The first 10 rows are patterns. Each new row is the sum of 3 different patterns, raised or lowered, with some noise. Before adding, each is slid sideways (what falls off one end comes back at the other) and multiplied by a number that may be negative. Names go in the order of the patterns.
Some rows, each with the names of its patterns after it:
[ -8 -31  25 -18  18   4   1   6  21  10 -12  -4  -2  15   4   6  11  -8
  -1  -4   0  -6  -2   5  -8 -16  -6  -1  -3 -27   9  18  -3 -25   2   8
   7] => (7)
[ 14  10   4  -1  -3 -27 -12 -11   3 -16   4  10  -1  -1  -2   4  -8 -17
   9  -6  -6   8  -2  -3  -9   9 -14 -30 -10   4  -6 -31   3   1   8   5
   0] => (1)
[ -1  -3   2   1  13  14  10 -31   7   3  -6  -1   5   1  -5  -4   2  -4
  -3  31  -8  -2  -7  -4   1  -6   3 -20  13  23  14   2 -30  -1   3  -2
  23] => (3)
[ 24   3 -31  12  28   2  -4  -7   2  -3  -7  -8   1  -2   5   4   8  13
   6   2  23  -2  -8   7  -7   4  -2  -2   0   5 -23  14   5   6  -9   1
  -7] => (8)
[ 13   0  -3  -2   6  24 -17  19  -1  -8 -31  -3   3  -5 -11  -8  -7  -4
 -19  15  31  -1  13  -8   7   9  -1 -12  -1   0  -9   6  17  -8  23   6
   6] => (9)
[-13   1  -1  -5  -1   3  11  24  31   2 -15   0 -12   0   1  -2   8  -3
   6 -29 -27 -14  -1  -9  16   5 -10   9   2  -6 -10   6  -9 -20  -2  -5
  -3] => (6)
[  7 -12  -7   8 -26  -3   5   2   1 -12 -12   7 -13  -1  -2   6   4   5
 -10  22 -19   7   0  -5   6  -1   7  -1  19   7   9  22  10   6  15   4
  20] => (0)
[ 21  -9 -15  -4   5  20   6 -20  17  13   5  -1   0 -17  20   2 -16   8
  17  -6 -11   1   8  -1  11 -30   7   6   9   8   9 -18 -31  -2  10   2
   8] => (4)
[ -8  -3 -17   7  -3   3  -3  -2   1   3   0   2 -25   5  13   4  -2 -10
   5  -9  13  10  -9  -2  19   2  18   0  -1 -10  10   0   5  11  -4   3
   0] => (2)
[ -6   6   2   6  -3   4  -2   6  11   4  -5   4  10  -2  -2   4  -3  -1
  18  15 -10   4  23   5  11  13   6   2  -5   4 -12   9  -7   7   8  -3
   2] => (5)

New rows, each followed by the names of its patterns:
[ -1   5  -1  -8  37   8  -2  -5  16 -15 -12  -5  10 -11 -42   1 -13  14
   4  -5  19   4   9   3   8 -24 -18 -12 -28 -19   4   0   5  12  -4  -8
 -26] => (1) (9) (4)
[ 10   2  -5   0  14  24  24   5  -9   2  -3 -13  10   5  14   5  14 -24
 -30  -4  14   0  19  16   4   2  -5   1  15  10 -13  -7  12  15  -9   1
 -11] => (7) (6) (4)
[ 12  29  10 -18  22  40  15  13 -14  17  -8 -25  26 -15  16  13  -1  11
  27  28 -23  16  -7 -21   9 -25  -9 -10 -13   7  17   9  26 -26  26 -23
  -5] => (1) (3) (9)
[-26 -23 -17  -7 -13 -10  -9 -26 -27 -24 -32 -57 -33 -30 -32 -35 -31 -19
 -12   5 -32   4 -25 -38 -13 -26 -12 -14 -18   2 -17  -9 -51 -45 -27  -8
 -29] => (1) (3) (0)
[ 28 -40   9  20   5   3  -7  -2  -2   2 -12  -3 -44   3   0  -1   3  -5
   2  14  27 -19 -16 -29   5  20 -14  -8   2 -48   5   7   8 -21 -15 -24
   1] => (1) (3) (8)
[ 14 -10   2 -27   5 -11 -39  -5   1 -11   5  11  -6   5 -13 -36   7  -9
  -6  24  -5 -32 -33  14   1   4 -20  18  11 -31 -33  -5  10  -5 -44 -14
   8] => (8) (6) (4)
[ -9 -21 -42 -15 -33 -15 -22 -28 -24 -25 -15 -27 -51 -32 -15   3 -25   0
 -17 -46 -16 -13 -14  -9 -33 -35 -35  15 -30 -38 -18 -17 -44  -9 -18 -11
 -19] => (3) (0) (5)
[-20 -26 -17  -5  13  -7 -10   1 -35 -21 -12 -26  -7 -23 -22 -20  19 -20
 -18   1 -14 -34  -8 -31 -13 -17 -13 -13 -29  -7 -18 -21   1 -25  -4  -7
  28] => (3) (9) (2)
[-12   7  -7  -8 -19 -18  -2   0 -29 -22 -14 -18  -4   7 -20  11  -2  -9
  -3 -23 -31 -36 -17  10 -32  -5 -14 -19 -46 -17 -12 -21 -11 -10 -16  -5
 -35] => (8) (9) (6)
[-14   3   0 -14 -31 -20 -19 -45 -23 -30 -14  -4 -15 -33 -49 -34 -20 -25
 -20 -11  -5 -29 -20 -24   1  -7 -52 -34   0 -33  -8   0 -14 -11  10  -3
 -28] => (7) (3) (0)
[  3  21   0  -3  17  14  12   3  11  -1  31 -21   6  -1  -1 -11   2  32
  11  12   1 -18 -21  12  35  10  -3   6  -2  29  -5  -2  -7  -7   0   7
  12] => (3) (6) (4)
[ 13  -7 -37  -4  -3 -15  -8 -16 -11   4 -20 -26 -14  -7  19 -19  -8 -10
  -9  -7 -11 -15 -32   2   3  -9 -10 -48 -13  -4 -13  15 -13  -6 -10  -5
  -3] => (3) (8) (5)
[-24 -18  -5 -15 -13 -30 -14   8 -32   2 -35  -7  -3  20  -9  -9   9  -1
  -5   3   0  15 -11 -26 -11   1  17 -22 -31  -8  16   4   4  -3 -11   2
 -22] => (7) (9) (4)
[ 10   3   3 -15   1  -8  13   3  -4  -4 -12   2  17   0  -7  -7  11  -5
  16   1 -29 -16   5   6 -19 -18  -1 -25  -4  -3   0  -4   3 -16   2  -8
  -6] => (3) (2) (5)
[-22 -44 -27 -41 -26 -29 -21 -42 -33 -25 -24 -27 -18 -57 -10  -7 -21 -22
 -33  -4 -28  -8  -8 -34 -20  -6 -17  -8 -18 -36 -20 -17 -20 -16 -19 -27
 -18] => (0) (2) (5)
[  4   1 -17 -16   5 -12  -9 -23  19 -31 -42 -28 -18 -44 -27  -8 -29 -13
 -15  -8 -27 -32  -5 -18 -38 -14 -14 -34 -27  -4 -31 -56 -57 -26 -69 -50
   2] => (1) (9) (6)
[ 25   5  20  21  40  -8   6 -36 -15  -1 -39 -20  -5  -3  -6  17  20  19
   4  11  24  -9  -4   2   1   2   8  -6 -23   5  17 -15   6  -1  16 -25
  22] => (1) (6) (0)
[  8  -1 -31 -30   5  -5   0  -2 -14 -17  -2 -14 -47   2   1   0  -7 -10
 -16 -19 -16 -16  -7 -18  -8 -13  -4  24 -10 -27   6  -5 -16 -13 -10 -22
 -23] => (8) (2) (5)
[ 41  -4  27   2  -1  23  18  10 -21  26  18   7   7  19  21  24  40  19
   4  13  31  11  12  13  26  18  17  -1  -5   9  22  19  40  -2   4  22
  19] => (7) (3) (6)
[ 10  31  -5   1  26  46  19   1  19  30  21  37   1  34   6 -20  -1  -3
  27   6  -6  15   7  39  19  24   1  11  19   9  36  13   5  23   8   9
  20] => (9) (0) (4)
[ -3   8  36   6 -10 -17 -25  17  -9  11   6 -14  -2   5  -2 -10   0  -6
 -24 -11 -35  -6  -6 -41  10  17  -2 -30 -19  17  -1 -14 -29  43 -13  13
   9] => (7) (8) (9)
[-19 -10   6 -42  11   9 -19 -56 -19 -19 -35 -19 -11 -13 -20 -37  -5  32
 -25 -11 -21  -7   0  -5 -35 -17   0 -27 -16   5 -18   7 -10  -8 -10   6
 -18] => (9) (4) (5)
[  7  -4  12  16  10 -10  28   4   4  26  17  12  22  37   4 -20  12   8
  10 -13  13  23  20  23   1  11  21  16  11  22  -3  -1  12  18  -2  12
  39] => (1) (6) (2)
[  4  14   5  -7   8   2  11  10   8  18   1  15 -11  -6  -7  -2  21  -3
  16   2 -20   2   9   4   0  -2  -4   0  36   2   8   6   6  -5   4  10
  -2] => (3) (8) (2)
[  5  14  33   9  -8  46  -9  14  23 -12  11  15  12   2  14  12  18  -5
  34   4   9   5  41  23   8  15  22  17   2  20  36  -7 -36  31  16  28
 -13] => (7) (9) (2)
[ -2  21  68  13  -7  32  31  27  31  34  35  44  15  20  27  -1  10  10
  19  31 -18  24  32   2  12  13  27  22  18   4  53  -8  10  21  41  22
  32] => (8) (9) (0)
[ -3   3   6   2  13  32 -15 -23  -3 -20  -8  -8 -12  -2  -2  -3 -17 -20
 -21  13   3  23   4 -12  14   5 -20   6  13  -3 -22 -13  -9  14 -34   7
  -6] => (6) (0) (4)
[-27   2   5  23 -20 -14 -15 -21  -6  -7 -12  -2  -8  16 -30 -22 -15  -2
 -11   3  -6 -24 -13  25 -17 -38  -9 -15 -15 -17  -2 -18 -25  11 -11 -21
 -13] => (6) (2) (5)
[-15 -30  11 -17  -9 -16 -48 -16 -21   2  -7 -15 -13  -1  11 -27 -22 -18
 -10 -15   1  24 -11 -20 -26 -19 -29 -12  -1 -17 -38 -38  -3  11 -65 -13
  19] => (7) (4) (5)
[ 35 -20  19  24  13   1  29  50  10  21  -3 -22  37  13  11  19  26  22
  53  49  19  22  21   2 -27  23  29  11  -5  -3  14  36  22  18  34  41
  59] => (1) (6) (4)
[ 6 10 27  8 17 13 16 18 26 25 11 35 24 17 37 16 19 18 20 25 22  3 17 23
  7  6 17  6 31 10 -5 24 23 16 14 15 19] => (8) (0) (2)
[  9  25  -6   0   9  -4  23  -2  19  24  31  20  26  40  26   3  39  10
  30  29   3   4  15  -2  13  -8   2  18   1 -17  21   9  13  12  26  31
  18] => (1) (0) (2)
[-13 -30 -14  -8 -23  27 -14 -28  -7 -11 -17 -26  -5 -10 -40  18  -7 -47
 -45 -16 -14 -15 -12 -28 -24 -30 -39 -14  12 -27   2 -19  -5 -14 -23 -26
 -18] => (9) (2) (5)
[-16  -2 -11   0 -14   0 -32 -25 -14 -11 -20  -8 -25  -8   0 -21  -4 -21
 -16 -17  -5 -12   0 -12 -17 -10  22 -20 -34 -29   0 -17 -30  -7 -13  -6
  -5] => (1) (8) (2)
[-29 -13 -14 -11 -14 -34 -11 -28   7   6  -8 -54  13 -15 -38 -26 -13 -16
 -14 -14 -47  13  -8 -20  -4 -10   7   6  -1 -36 -41 -23  -8 -37 -35   7
 -18] => (7) (6) (4)
[ -2   0  -2   1   9  -3   1 -14   5   3  24  10  10   1 -15 -14   1 -24
 -16   8  -1  12 -19  -9   4  -8  -4  -2  13  -6  -1  -9   4 -23 -20 -18
 -31] => (6) (0) (2)
[ 10 -10   5  13   0  -1   4  -7  14  -7   3  -2  14  20   8 -10   1  34
  -5 -16   2   2   6  -6   2   5  11   2  11   5   8  -4  -2   0  -2 -12
   8] => (1) (8) (5)
[-27  16  31  15  24   2  21  -6   5   7  -1 -10  17  -3   2  26  28  11
  35   7   6  30   7  17  17  -1  22   5   0  13  23  27   6  12   6  34
  34] => (1) (8) (2)
[ 19  -3   2 -23  16  17  20  -8   6  16  13  -6   3   6  28 -10  -2 -11
  -7 -22  30  33   6  -7   5   3  -1  32  24 -15   5 -12   2  23 -18   0
  -7] => (6) (4) (2)
[ -2   4  11  19  -7   4  12 -25 -33  -7 -14   6 -21  -4  17  21  -4  35
  10 -20 -15  14  -5  -3  -4   9  12  12   2   4 -13  33 -32  26  -8  26
   9] => (1) (9) (0)
[ 10  30  33  20  16  14 -10 -17   6   2   2 -15   2  21 -17   9  10  14
  11  13   2  22 -15  17  10  -1  -6 -14  -7  -3  28  10  16  20  23  18
   1] => (6) (0) (5)
[ 18  -4  -1   9  15 -14  21  -1 -11  14  18  11  28  13 -11  22   3   0
  -3   4  23  -7  17  -3  -1 -23  15   5   0 -24 -16   8  -5 -29   4  30
   4] => (3) (9) (5)
[  0  -5  12 -27   4 -21   0  27  22  -2 -15  12   8  12  32   1  -3  13
  19  10  30  -1 -42 -13 -18  -7  -4  -5  -7 -19 -16 -10  -3  17  25   3
  -7] => (3) (9) (0)
[ 24  18  10  21  31  13  27  23  39  21  34  -1  27  29  27  21  22 -19
 -39  16  31  21  30  27  12  14   9  22  29  43  21  43  17  26   0   7
  13] => (9) (6) (4)
[-27 -37 -22  -5  -4 -27 -21 -34   1  -6 -32  -5 -25  -8  -8  -5 -17  -4
 -23 -14  -3 -11 -15 -10  -9   8 -36  12  -8  -5  -7 -14   6 -23 -23 -11
   0] => (7) (0) (2)
[ -5  -7  -5 -29 -38 -11  15 -16 -19  -3 -33 -26 -27  -4 -17 -15 -18  -3
 -20 -14 -28 -19 -36  11 -25 -30 -10 -12 -18 -29 -10 -10 -28   0 -40 -10
 -28] => (1) (4) (2)
[-24   7   6  -4  -7 -10  -3  20 -30 -11 -12  -2  -9  16 -25  -9  11  -7
 -19  11   9   2  -2   6 -18  22  -8   5 -18  -1 -14   8   8   8 -13 -14
 -17] => (9) (4) (2)
[31  4  8  2 29 46  2 18  5  7  5  8 -5  1 19 27 18 -3 17 19  7 22 23 14
 11 13 14 -2 15  6  6 15 15 27  4  2 13] => (7) (6) (5)
[27 35 19  5  4  5  3 -1 24 21 16 27 14 28 14 23 -1  9 32 16 18 26 10 -2
 13 27  4  0 27 16  0 -4 25 29 30 12 17] => (1) (4) (5)
[-12  -4 -10  -9 -31  -2 -19 -29  -8 -22 -15   2  -2  -7  -4 -10  -9 -24
 -14  -4   5 -39  15  19   0 -28 -10  10   3 -27 -28 -15   1 -24 -30 -22
 -17] => (1) (8) (0)
[-21 -26 -10 -31  -7 -40 -24 -35 -12 -14 -35  -6 -15  -8 -27 -20   0 -17
  -7 -34 -16  -8 -10 -25 -19 -31 -63 -27  -8 -21 -20 -14 -33 -28 -31 -18
 -20] => (0) (4) (5)
[ -6 -10  13  -9 -10  -8  -7   6  17   0  -3  19 -37  -6  -8 -25 -14 -19
  -4 -22   5   5 -10 -11  -6  -1 -13 -25  -1   1 -10 -19 -37 -35 -15  18
  -2] => (7) (6) (2)
[-28 -43 -11 -10  -3  -8 -26  -1 -36 -31 -26 -28 -10 -35 -30 -20  -4 -21
 -19  -6 -24 -54  -2 -32  -5  -3 -30 -21 -17  -9 -31 -54 -11 -32   1  -6
  -6] => (3) (9) (6)
[-15  -6  -8  -7 -30   6 -25 -36 -11 -26 -22 -39 -26 -14  -9 -27  -2 -17
 -27 -36 -12 -27  -7 -29 -34  -6  -1 -18 -25 -43   1 -30 -30 -16   6 -21
 -24] => (8) (9) (4)
[ -3  30  23  17   0  23  36   0  21 -15   9  11   3 -12   3  30   0   9
  -4  -2  -6   2  25  -2  26  31  21   7   9  37  29   7   0   4  35 -13
 -14] => (7) (1) (8)
[-20  -4   3 -12 -31  -2   4  -3 -15  10  18  31  33  13  -3   6  -2  -1
   3 -15   2  -6  11 -42 -14  -2   4 -11  18   7  -1   2  -3   0   3  13
  -7] => (1) (8) (6)
[19  8 35 14 24 13 24  1 -3 -1 30  9 25 19  9 20 29 -1 10  7 20  3 -5 11
  3 -1  2 11 12  0 24 16 33 34  0  5 25] => (6) (0) (5)
[ -5  -8   9   7  -6 -10 -10  -7   1 -14  -1 -21   9  21  11 -14  -7  13
 -10  -4 -22  -9  -4 -19  -5 -14   1  -4  24   3   8 -12   7  -8   1  -5
 -15] => (1) (2) (5)
[-10 -13  14  -3 -19   3  -5  -1 -10  20   7  15 -15   2  13  23  -3 -24
   6 -15  28   2 -21  12  29  13 -11  -6   8  21   8   6  11 -11   1  -2
   0] => (7) (8) (5)
[-10 -19 -23 -23  -4   3  -1 -15 -16 -32 -32 -19 -21 -24 -11 -10 -20  10
   1 -14   1  -7  -3 -15 -15  -4  -8  -2 -20 -42 -39 -18   2 -21   6 -35
 -12] => (6) (0) (2)
[  2  -6  11 -26 -23 -17   7 -16 -13   5  -5 -32 -11  -4 -14 -34   3  15
 -33 -19  12   8  -2 -13 -17  10 -17  -5 -21 -15 -13  19  -2 -22  -9  -5
  12] => (7) (1) (3)
[-12 -15 -18  -8  -8  -6   3   0 -17 -19 -23  -6 -18 -19 -16  -8 -12 -14
 -38 -30 -23  -2  -8  11 -23 -19  -3  -7  -2 -16  -7  -9 -29 -20  -8 -15
 -30] => (3) (9) (6)
[ -1 -21  -6 -39  -3 -16 -26   0 -18 -11 -32  -5 -31 -56 -24  -3 -24 -43
 -20  -2   1 -11 -14  29   1 -13 -17 -11 -15 -26 -17 -10 -26  -7  -9 -25
 -19] => (7) (1) (0)
[-23 -30 -26 -21 -34 -26 -30 -14  -2 -28 -14 -14  -9 -31 -17 -30   9 -43
 -18 -34 -22 -35 -15 -40 -31  -2 -38 -52 -22 -30  -6  -5 -17  -8 -20 -16
  -8] => (7) (8) (9)
[ -9  12  -5  -8  -3 -15  29  23   3 -27 -10  -6  -9  17  13 -13 -18   9
  12   2 -11  18 -17   6   2 -11   8  -2  -1 -26   3  18  -7   1 -28  -6
  14] => (3) (4) (2)
[ -7  -2 -44 -11 -32 -52 -13  -1   5 -23 -51  -2 -28 -25 -16  10 -10 -22
  -3 -23   5   1 -17  -5 -22 -37 -14 -30  -5 -30   1 -17 -21 -16 -19  -9
  -4] => (3) (9) (4)
[-30 -25  -3 -17 -31 -13 -35   3 -25 -27 -41 -13  16 -21 -14 -14 -22 -12
 -20   2 -10 -25 -37 -27  18  -5 -37  -1 -27   3 -23 -27 -28 -21   5 -16
 -35] => (7) (3) (2)
[29  5 27 26 16  9 17 29 23  8 27 30 23  9 26 51 16  1 26 39 23 14  7 25
 42 -4 30  8 10 19 14  3 10 27 13 17 14] => (7) (9) (0)
[ -3   6  12   7   6  -4   5  -8  -3  -2   5   9  16  32  -4   0   1 -16
  14  -2  -1   1   1  19 -27  -4  -8 -25 -22  18   7 -11  -8   0 -16   1
  -2] => (9) (6) (2)
[ -9   6  58  -1  -1 -21  36  -2  28  -6  -4  54  30   2   2  -7  16  24
  16  37  28   3  14   5  17   9   6 -11   8 -20   5  17   6  -2  12  23
  13] => (7) (3) (8)
[-15  39  26  23  27  29   2  15  -5  -5  -6  21  24   6  11  53  13  16
  13  14 -11  27 -28  23  -6 -13  -9 -25  11  10 -11  16 -14   0  -3  20
   8] => (9) (6) (0)
